Every row belongs to one group in each of 3 separate groupings. Each group adds its own fixed numbers to the row, and there is some noise. The rows also spread widely along 8 directions, which tell nothing about the answers.
Some rows, each with its group in each grouping after it:
[-0.52  0.19  0.06  0.37 -0.36  0.49 -1.35  1.60  0.06 -0.47 -1.12  0.80
 -0.32 -0.15  0.23  0.65 -0.67 -1.03  0.56 -0.06  1.31  0.85 -0.49 -0.71
 -0.20 -0.28  0.97 -0.22 -0.80 -0.33 -0.46  0.57  0.97  0.89  0.07 -0.59
 -0.05  0.09 -0.21  0.30 -0.36] -> K J_229 (1)
[ 0.11  1.13 -0.52  0.45  0.77  0.30 -0.49 -0.66  0.34 -0.40 -1.65 -0.99
 -0.26  0.57  0.25 -0.24  0.60 -0.83 -1.80 -1.95 -0.41  0.54  0.00 -0.53
 -0.23 -0.75  2.34 -1.12 -0.26 -0.25 -0.14 -0.51  0.10 -0.25 -0.63  0.13
 -0.84  0.30  0.33 -0.01 -0.56] -> S J_901 (0)
[-0.60 -1.19  0.12 -2.68  0.57  1.79 -1.17  0.23 -4.40 -1.15 -3.14 -0.42
  0.69 -0.28  1.35  0.42  2.33  1.34  1.46  0.52 -0.22  0.20 -1.91  3.66
 -2.56  0.47  1.59  1.38 -1.35 -0.53  1.28 -0.41 -1.95 -1.79 -0.03  0.54
  1.64 -1.90 -0.26 -1.60 -1.83] -> J J_901 (4)
[ 0.14 -0.99 -0.33  0.08  0.73 -1.09  0.75 -0.17  0.12  0.51  0.16  0.07
  0.11  0.13  0.02 -0.31 -0.16 -0.29 -0.76 -0.89 -0.34 -0.89  0.01  0.65
  0.54 -0.17 -1.46  0.45 -0.06  0.65  0.14 -1.16 -0.43 -0.53  0.05 -0.91
  0.65  0.77 -0.52  1.13  0.95] -> T J_583 (3)
[ 0.02  0.82 -0.66  0.08  0.08  0.34 -0.87  0.15 -0.26  0.59 -0.81 -0.61
  0.34  0.49  0.67  0.57  0.21 -0.22 -0.68 -0.39 -0.29  0.21 -0.07 -0.51
 -0.16 -0.21  0.06 -0.46 -0.79 -0.63  0.37 -0.60  0.13  0.10  0.37 -1.01
  0.02  0.40  0.46  0.38  0.52] -> K J_902 (4)
[-1.34 -0.86  1.00 -0.16 -0.36  0.40 -0.76 -0.56 -0.13 -0.99 -1.26  0.94
  0.92  0.20  0.27  0.41  0.89 -0.66  1.07 -0.39 -0.03 -0.21 -0.82  0.36
 -0.39  0.07  1.10 -0.05 -0.46  0.84 -0.54  0.01  0.99 -0.66 -0.12  0.61
  0.17 -0.18 -0.38  0.17 -0.51] -> T J_902 (3)
[-0.82  0.16 -0.38 -0.02 -0.16  0.09  0.61  0.61 -0.20 -1.12 -0.17  0.14
 -0.35 -0.37 -0.26  0.29 -0.55  0.03  0.27  0.42 -0.23 -0.55  0.63  0.29
 -0.12  0.26  0.90 -0.04 -0.19 -0.09 -0.73  0.82  0.07 -0.74 -0.21  0.44
  0.24 -1.16  0.07 -0.94 -1.24] -> S J_583 (0)
[ 0.07  1.73 -1.19 -0.43  1.02  0.75  0.93  0.04 -0.23  0.08 -1.87 -1.95
 -0.53  1.22  0.88 -0.49  0.38 -0.53 -0.94  0.37 -0.43 -1.12  0.93  0.41
 -0.76 -0.11  0.62 -0.19 -0.53 -0.31  0.29 -0.55 -0.03  0.01 -1.16 -0.20
 -1.04  0.58 -0.19 -0.48  0.11] -> J J_229 (2)
[-0.24  0.74  0.24 -0.32  0.30  0.37 -1.54  1.67  1.66  0.41  0.74  0.48
 -0.04 -0.52  0.99 -0.08 -1.08 -1.37  1.50 -1.31  0.59  0.12 -0.85 -0.38
  1.36  0.64 -0.04 -0.60 -0.35 -0.39 -0.40 -0.80 -0.26  1.49 -0.01 -0.64
 -0.94  2.30 -1.44  0.36 -1.42] -> S J_902 (2)
[ 0.04  0.39 -0.35  1.34  0.34  0.15  0.67 -1.01  0.53 -1.27 -0.83 -0.56
 -0.32  0.10  0.03 -0.31  0.51 -0.33 -1.83 -0.63 -0.81 -0.69  0.60 -0.67
  0.05 -0.29  0.83 -1.06  0.39  0.22 -0.53  0.24  1.01 -0.19 -0.28 -0.15
 -1.09 -0.36  0.03 -0.04  0.00] -> J J_901 (1)
[ 0.39  0.85 -1.59 -0.70  1.27 -0.40  1.97  1.89 -0.34  0.29  0.97 -1.37
 -1.60 -2.15  2.48  0.01 -2.24 -0.70  0.19  1.10  0.10 -3.33  0.29  2.74
 -0.31  0.63 -3.28  0.13  0.83 -1.22 -0.44 -1.35 -1.60 -0.64 -0.92 -1.71
 -0.64 -0.89 -2.37  0.30 -1.50] -> J J_901 (2)
[-0.89  0.30  0.41  0.93 -0.64  0.22 -1.08  0.67 -0.25 -1.87  1.20  0.69
 -0.67 -2.45  0.16  0.81 -0.52 -0.20  0.34 -0.33  0.26  0.18 -0.22 -0.48
  0.86  0.04  2.15 -0.86  0.65 -0.68 -2.06  1.31  0.00 -0.29  0.84  0.63
  0.20 -2.04 -0.36 -0.46 -2.29] -> S J_902 (0)
[-0.57 -2.35  1.59 -2.19  1.65 -0.50 -0.68  0.11 -1.86  0.10 -2.79 -0.10
  0.21  0.63  1.10 -0.41  1.68 -2.52 -0.13 -2.31 -0.36 -0.95 -2.64  3.51
 -1.33 -1.34  0.27 -0.28 -1.20  1.43  0.92 -1.76 -0.74 -1.59 -1.50  0.24
 -0.64  1.52 -2.50  2.23 -0.62] -> T J_229 (4)
[-1.03 -1.69 -0.45  0.78 -0.69  0.05  1.86  0.13  1.69  0.15 -0.57  1.97
  1.51  1.95 -1.04 -0.14 -0.62  1.33  1.27  1.19 -0.02 -0.06  1.38 -1.13
  1.30 -0.08 -1.17  0.67 -0.82  1.28  0.27  0.66  1.47  0.56  0.78  0.87
  0.74  0.13  1.79 -0.74  1.40] -> S J_583 (0)
[-0.60  1.64 -0.57  0.29 -0.61  0.90  0.06  1.79 -0.28 -1.35 -0.75 -0.49
 -1.25 -1.11  0.92  0.83 -1.09 -1.00  0.22  1.38  0.92 -1.07  0.97  0.08
 -0.82  0.51  1.22 -0.36 -0.33 -1.31 -1.04  0.83  0.86 -0.30 -1.26 -0.61
 -0.56 -1.95 -0.59 -0.83 -1.44] -> K J_229 (1)
[-0.40 -2.10  1.13 -1.30  0.70  1.17 -0.14  1.30 -1.01 -1.10 -0.61  0.99
  0.93 -0.18  0.59 -1.07  0.46  1.10  3.05  0.41  0.40  0.20 -1.23  2.17
  0.43  1.49 -0.51  1.34 -0.71  0.52  1.07 -0.77 -0.73  0.43  0.39  0.22
  0.92  0.96 -0.99 -1.04 -0.61] -> J J_583 (1)
[ 0.82 -0.21 -0.86 -0.65  0.36 -0.23 -0.27 -0.19 -1.75  0.64 -0.10 -0.43
  0.09  0.09  0.31  0.33  0.94  1.19 -0.86 -0.53 -0.14  0.14 -0.38  0.50
 -0.40 -0.02 -0.17  0.91 -0.28 -0.66  0.83 -0.66 -1.67 -0.37  1.30 -0.87
  1.01 -0.44  0.73  0.15  0.73] -> T J_583 (2)
[ 0.13  0.95  0.35 -0.95  0.87  1.11 -0.93  0.26 -0.74 -0.84 -0.97 -1.34
 -0.03 -0.36  1.51 -0.60  0.73 -0.06  0.94 -0.23 -0.35  0.04 -0.60  1.36
 -0.26  1.49  1.14  0.39 -0.16 -0.54  0.39 -1.36 -0.83  0.13 -0.65 -0.17
 -0.19  1.13 -1.59 -1.10 -1.05] -> J J_902 (3)
[-0.52  0.54  0.75  0.18 -0.21  0.28 -1.64  1.30 -0.09 -0.75  0.60  0.33
 -1.06 -1.99  0.54  0.51 -0.27 -1.14  0.81 -1.07  0.52  0.18 -1.09 -0.46
  0.74 -0.10  0.87 -1.01  0.58 -0.39 -1.15  0.26  0.22  1.11  0.82 -0.40
 -0.53  0.14 -1.49  0.56 -1.91] -> J J_902 (2)
[-0.90  0.42 -1.55  0.01 -0.34 -0.86  0.46  0.48  0.18  0.97 -0.81  0.20
  0.37  0.79 -0.38  0.59 -1.03 -0.03 -0.26  0.82  0.45 -0.35  0.96 -0.83
  0.27 -0.70 -1.45  0.03 -0.65  0.31 -0.01  0.31  0.59  0.16  0.70 -0.68
  0.62 -0.11  0.48 -0.12  0.85] -> S J_583 (3)
[ 0.21  0.27  0.77  0.10  0.15  0.48 -1.32  2.01  1.27 -0.11  1.04  0.65
 -0.57 -1.17  1.32 -0.58 -1.39 -0.45  2.15 -0.85  0.76  0.01 -0.81  0.10
  1.36  0.91 -0.50 -0.46  0.14 -0.40 -0.28 -1.28  0.04  2.04  0.16 -0.55
 -0.59  2.18 -1.59  0.31 -0.86] -> J J_902 (0)
[ 0.85  1.74 -0.82  0.03  0.96 -0.01  0.00 -1.47 -3.16 -1.33 -0.17 -3.41
 -1.11 -1.30  0.86  0.13  2.02  0.43 -3.52 -0.88 -2.14 -0.66  0.11  0.97
 -1.30  0.08  2.18 -0.72  0.43 -1.03 -0.08 -0.35 -2.10 -1.70  0.14 -0.63
 -0.13 -1.59 -0.26 -0.43 -0.98] -> J J_902 (4)
[-0.99 -0.14 -0.12 -1.35  0.62  1.54 -0.66 -0.80 -2.65 -1.05 -3.30 -0.79
  0.07  0.92  0.10  0.05  2.53  0.29 -0.29 -0.20 -0.40  0.64 -0.64  0.73
 -1.60 -0.94  2.84  0.57 -1.15  0.33  0.81  0.53 -0.20 -0.51 -0.15  1.24
  0.24 -0.40  0.43 -0.74 -0.77] -> J J_229 (2)
[-1.63  0.58 -1.34 -0.15 -1.53  0.85  1.33 -0.31  0.50 -0.96 -2.39  0.59
  0.88  1.48 -0.15  1.05 -0.42  0.78  1.16  3.03  0.25 -1.35  1.99 -0.17
 -1.28  0.59  0.45  0.75 -0.85 -0.29 -0.26  1.02  2.14 -1.08 -0.49  0.63
  0.66 -2.73  1.47 -1.89  0.14] -> T J_901 (3)
[-0.40 -0.76  0.47 -0.04 -0.08  0.56 -1.00 -0.12 -2.01 -1.50 -1.40  0.22
  0.31 -0.07  0.10 -0.11  1.69  0.58 -0.15 -0.20  0.03  1.20 -0.97 -0.18
  0.04 -0.63  1.94  0.41 -0.69  0.18 -0.05  0.54  0.03  0.51  0.97  0.55
  0.77 -0.30  0.35 -0.47  0.18] -> J J_229 (1)
[-0.48 -0.80  0.04  0.20  0.31 -0.44  0.78 -0.81  1.87  0.91 -1.04  0.45
  0.79  1.85  0.34 -0.29 -0.15 -0.28 -0.14 -0.63 -0.34 -1.08  0.34 -0.29
  0.44 -0.39 -1.32 -0.23 -0.77  1.06  0.31 -1.04  1.53  0.45 -0.41 -0.23
 -0.59  1.71  0.20  1.01  1.64] -> T J_902 (0)

New rows, each followed by its group in each grouping:
[-0.26 -0.48  0.88 -0.79 -0.01  0.68 -1.88  1.10 -1.28 -0.62 -0.73  0.63
 -0.32 -1.05  0.23  0.01  0.47  0.00  1.41 -1.29  0.63  1.16 -1.40  0.51
 -0.27  0.01  1.57  0.05 -0.62 -0.40  0.27 -0.67 -0.68  0.75  0.60 -0.06
  0.68  0.60 -0.46 -0.23 -0.97] -> J J_583 (0)
[-0.37 -0.15  0.39 -0.74  0.59  0.32 -1.27  1.04  0.75  0.31 -1.97  0.90
  0.48  1.48  0.45 -0.41 -0.26 -1.04  1.16 -1.45  0.79  1.13 -0.97  0.10
  0.46 -0.45  1.14 -0.12 -1.69  0.20  0.72 -1.06  0.51  1.58 -0.32  0.23
 -0.74  2.89 -0.56  0.35 -0.16] -> S J_229 (0)
[-0.43 -0.91 -0.53  0.65 -0.32 -0.31 -0.19  0.26 -0.66  0.17 -0.80  0.86
  0.01 -0.68  0.40  0.79  0.02 -0.51 -0.78 -0.34  0.24 -0.39 -0.54  0.07
 -0.32 -1.20 -0.61 -0.26 -0.43 -0.33 -0.31  0.26  0.21 -0.61  0.64 -0.76
  1.01 -1.23  0.58  1.00 -0.36] -> K J_901 (4)
[-0.70 -2.15 -0.35  1.54  0.08 -1.33  1.94  0.13  2.00  1.04  1.15  1.74
  1.01  0.12  0.09 -0.67 -1.45  0.41  0.64  0.44 -0.18 -1.31  0.68 -1.18
  2.67 -0.97 -4.46  0.38  0.51  1.45 -0.29 -0.22  1.57  1.47  1.76 -0.71
  0.79  1.76 -0.14  1.55  2.28] -> J J_902 (3)
[-0.19  1.38  0.20  0.48 -0.43  0.90 -1.16  0.82  0.15 -0.67  0.32 -0.42
 -0.17 -0.48  0.22  0.05  0.12  0.01  0.23 -0.28 -0.45  0.39 -0.22 -0.55
  0.70  1.04  1.20 -0.89  0.06 -0.79 -0.56 -0.27  0.10  0.96  0.18  0.05
 -0.48  0.46 -0.52 -0.83 -0.89] -> J J_902 (4)
[-0.12 -0.69 -0.22  0.05  1.51 -0.49  1.55  0.03  0.01 -0.38 -0.55 -1.02
 -0.48  0.28  0.75 -0.68 -0.20 -1.26 -1.24 -0.59 -0.38 -1.97  0.49  1.65
 -1.06 -0.05 -1.21 -0.17 -0.26  0.80  0.12 -0.62  0.26 -1.46 -1.91 -0.57
 -0.80  0.22 -1.29  1.27 -0.15] -> K J_583 (1)
[-0.55 -0.67 -0.01  0.87  0.27  0.19  0.64  0.22 -0.14 -1.08  0.61  0.48
 -0.34 -0.65 -0.54 -0.23  0.13  0.49  0.12 -0.24 -0.35 -0.58  0.16 -0.36
  0.53  0.22 -0.15  0.02  0.48  0.40 -0.63  0.60  0.03  0.10  0.62  0.31
  0.25 -0.50 -0.01 -0.05 -0.28] -> J J_583 (2)
[ 0.04  0.26 -0.15  0.50  1.08  0.73  0.58 -0.73  0.46  0.36 -0.40 -0.57
  0.78  1.21  0.80 -0.40  0.87  0.33 -0.30 -0.36 -0.79 -0.14  0.51  0.12
  0.12  0.46  0.04  0.37 -0.25  0.15  0.45 -0.28  0.13  0.02 -0.29  0.05
 -0.05  1.19  0.70  0.22  0.61] -> K J_902 (2)
[ 0.17 -0.31  0.02 -1.74  0.65  1.50 -0.05  1.21 -0.72 -1.01 -0.33 -0.32
  0.54  0.39  0.64 -0.86  0.30  1.18  2.08  0.59 -0.19  0.56 -0.40  1.99
  0.00  2.47  0.72  1.36 -1.11 -0.30  0.92 -0.91 -1.69  0.03 -0.20  0.17
  0.46  0.48 -0.74 -2.07 -0.95] -> S J_583 (1)
[-2.86 -0.59 -1.44  0.45 -2.13 -0.51  1.49  0.49  0.97  0.01 -2.75  1.88
  0.53  1.57 -0.96  1.38 -1.69 -0.89  0.09  2.84  1.05 -1.09  1.67 -1.90
 -0.25 -2.44 -0.91 -0.40 -1.39  1.42 -1.19  2.71  3.91 -0.03  0.19  0.41
 -0.36 -1.63  1.17  0.14  0.83] -> S J_229 (1)
[-0.95 -0.99  0.83  1.03  0.31  1.39  0.28 -0.16  1.58 -2.74  0.93  1.75
  0.74 -0.49 -0.28 -1.02  0.68  0.52  1.71 -0.37 -0.82  0.46 -0.16  0.39
  1.45  1.59  2.22  0.09  0.39  0.12 -0.67  1.09 -0.02  0.06  0.05  1.93
  0.12 -0.82  0.12 -1.65 -1.94] -> S J_901 (2)
[ 0.67 -1.16 -0.41 -0.76  2.31 -2.42  1.45 -0.68 -0.16  1.71 -0.70 -1.27
 -0.96  0.27  0.61 -0.36  0.09 -2.20 -2.96 -2.58 -0.72 -2.39 -0.71  1.89
 -0.53 -1.83 -2.80 -0.52  0.38  1.63  0.39 -1.80 -0.80 -1.57 -0.92 -1.19
 -1.15  1.60 -1.81  3.45  0.96] -> T J_583 (2)
[-0.63 -1.91  0.00  1.48 -0.85 -0.48 -1.57 -1.14  0.45  1.30  0.06  2.88
  2.25  1.28 -1.37  0.42  1.33  2.01  0.01 -1.14  0.21  3.24 -1.02 -3.98
  3.01 -1.70  0.06  0.40 -0.62  0.62  0.20  1.33  1.00  2.50  4.10  0.34
  1.69  1.39  2.72  0.59  1.99] -> S J_902 (2)
[ 0.00  0.74 -0.03  0.69  0.23 -0.19 -1.24 -0.52 -0.88 -0.76 -0.99 -0.51
 -0.55 -0.35 -0.70  0.16  0.94 -0.88 -1.39 -1.86 -0.25  0.60 -0.37 -1.06
 -0.15 -0.71  1.95 -0.78 -0.20  0.13 -0.26  0.11  0.36  0.20  0.21 -0.26
 -0.14  0.42 -0.05  0.37 -0.29] -> J J_583 (3)
[-0.82  0.57 -0.89  1.18 -0.59  0.83  1.53  1.51  1.80 -1.49  2.05  1.24
  0.35 -0.50 -0.41 -0.45 -1.93  1.41  2.42  1.91 -0.31 -0.65  2.09 -0.59
  1.74  2.50 -0.13  0.73  0.35 -0.65 -0.86  0.83  0.22  0.32  0.25  0.69
  1.00 -1.10  0.29 -2.46 -0.59] -> S J_583 (3)
[ 0.41  0.36 -0.44  0.16  0.54 -0.12 -0.67  2.32  0.50  0.96  0.77  0.21
 -0.55 -0.57  0.93 -0.11 -1.62 -0.66  1.08 -0.38  1.12 -0.22 -0.25  0.39
  0.56  0.77 -1.67  0.36 -0.47 -0.75  0.27 -1.35 -0.77  0.68 -0.01 -1.80
  0.35  1.49 -0.85  0.60  0.08] -> K J_583 (3)
[-0.80  0.99 -1.05  0.58 -1.07  1.14 -1.02  0.46 -0.52 -0.91 -0.47  0.85
  0.29  0.26 -0.77  0.71  0.60  1.39  0.41  1.12  0.53  1.86  0.50 -2.01
  0.75  0.03  2.72  0.36 -0.79 -1.43 -0.53  1.70  0.06  1.11  1.76  0.63
  1.04 -1.22  1.83 -1.71 -0.36] -> S J_229 (2)
[-0.99  0.15 -0.25 -0.08 -1.34  1.34 -1.42  1.02 -0.70 -0.99 -1.43  1.42
  0.76  0.09 -0.10  0.72  0.04  0.97  1.90  1.05  0.40  1.22 -0.52 -0.58
 -0.08  0.39  1.39  0.30 -0.75 -0.93  0.06  0.63  0.69  1.03  1.32  0.17
  1.07 -1.22  1.01 -1.93 -0.81] -> J J_901 (4)
[-0.33  0.34 -0.30  3.50 -0.86 -0.78  0.43 -2.55  0.62 -1.94  0.01  0.12
  0.08  0.75 -2.66  0.43  2.02  0.26 -4.45 -1.84 -1.53  0.83  1.12 -4.06
  1.26 -1.39  3.69 -1.72  0.54  0.29 -1.63  1.99  1.90  0.03  1.36  0.98
  0.24 -1.64  2.56  0.40  1.54] -> T J_229 (4)
[ 1.79  1.13  1.24  0.35  1.61  1.35 -1.74  1.35 -0.46 -1.58  0.66 -1.08
 -1.19 -1.33  1.39 -1.12  0.60 -0.79 -0.19 -2.60 -0.10  1.19 -1.08  1.14
  0.55  1.68  3.27 -0.33  0.01 -1.62 -0.07 -1.55 -2.30  0.50 -0.99 -0.21
 -0.43  1.51 -1.30  0.08 -1.60] -> K J_229 (0)
[-0.35  0.51 -0.79 -0.22  0.10 -0.62  0.75  0.65 -0.45  0.67 -0.18 -0.69
 -0.51 -0.33  1.10  0.36 -0.85 -0.96 -0.64  0.44 -0.27 -1.69  0.09  0.34
 -0.15 -0.80 -2.07 -0.62 -0.09  0.08 -0.35 -0.70  0.39 -0.09 -0.16 -0.91
 -0.71  0.18 -1.03  0.48  0.07] -> J J_902 (4)
[-0.75  0.00  0.30  2.22 -0.77  0.20  1.88  1.36  1.61 -2.79  2.17  1.05
 -1.21 -1.94 -0.44 -0.69 -1.81  0.07  0.48  1.19 -0.22 -1.70  1.62 -0.87
  2.03  1.08  0.37 -0.68  1.31  0.01 -2.19  1.65  1.41  0.70  0.12  0.53
 -0.23 -1.64 -0.95 -0.75 -0.67] -> J J_229 (1)
[-0.84  2.97 -1.13 -0.49 -1.40  0.96  0.23  1.25  0.12 -0.67 -0.88 -1.32
 -1.22 -0.61  1.17  1.67 -1.33 -0.88  0.38  1.72  0.39 -1.81  1.73  0.37
 -1.87  1.02  1.30 -0.77 -0.40 -1.53 -1.23  0.17  1.25 -1.29 -1.48 -0.54
 -1.06 -2.43 -0.34 -1.45 -1.74] -> T J_902 (0)
[ 0.06  3.67 -0.61 -0.23 -0.82  2.98 -0.72  0.74 -2.27 -3.58 -1.05 -2.61
 -1.36 -1.47  0.61  0.66  0.86  0.80  0.00  1.55 -0.36  0.58  1.27  0.28
 -1.63  2.28  5.50 -0.17 -0.22 -2.69 -0.76  1.20 -0.83 -0.68 -0.71  0.47
 -0.34 -3.55  0.12 -3.89 -2.75] -> J J_229 (1)
[-0.65 -1.22  0.88  0.93  0.44  0.94  0.49 -1.52 -0.42 -2.88 -1.28  0.14
  0.39  0.20 -0.19 -0.64  1.78  0.29 -0.13 -0.70 -1.27 -0.29 -0.28  0.73
 -0.60 -0.09  2.67 -0.29  0.27  0.81 -0.40  0.57  0.60 -0.93 -0.61  1.88
 -0.16 -1.28  0.47 -0.73 -0.97] -> J J_901 (0)
[-0.99 -1.14 -0.05 -0.69  0.17  0.55  0.36  0.29 -0.28 -1.03 -1.23  0.73
  0.60  0.07  0.58 -0.12  0.19  0.41  1.21  0.69  0.16 -0.25 -0.46  1.22
 -0.22  0.34  0.18  0.59 -0.76  0.24  0.08  0.30  0.12 -0.77  0.07  0.37
  0.19 -0.84 -0.21 -0.92 -0.90] -> S J_901 (1)
[ 0.15  1.58 -0.76  0.51  0.22  0.61  0.24  0.48 -0.84 -1.27 -0.14 -1.65
 -0.89 -0.95  0.39  0.31 -0.03 -0.21 -0.92  0.24  0.00 -0.50  0.85  0.21
 -1.06  0.97  1.60 -0.48 -0.11 -0.89 -0.67  0.43 -0.31 -1.09 -0.86 -0.52
 -0.05 -1.55 -0.01 -0.60 -1.02] -> K J_583 (1)
[ 0.22 -0.88 -0.31 -0.55 -0.18  0.36  0.56 -0.02 -0.40 -0.54 -0.75  0.18
  0.63  0.44  0.59  0.24  0.44  0.98  0.45  0.40  0.03 -0.49 -0.28  1.21
 -0.27  0.59 -0.44  0.75 -0.54 -0.55  0.40 -0.62 -0.33 -0.65  0.37 -0.34
  0.66 -0.95  0.30 -0.50  0.23] -> T J_901 (1)
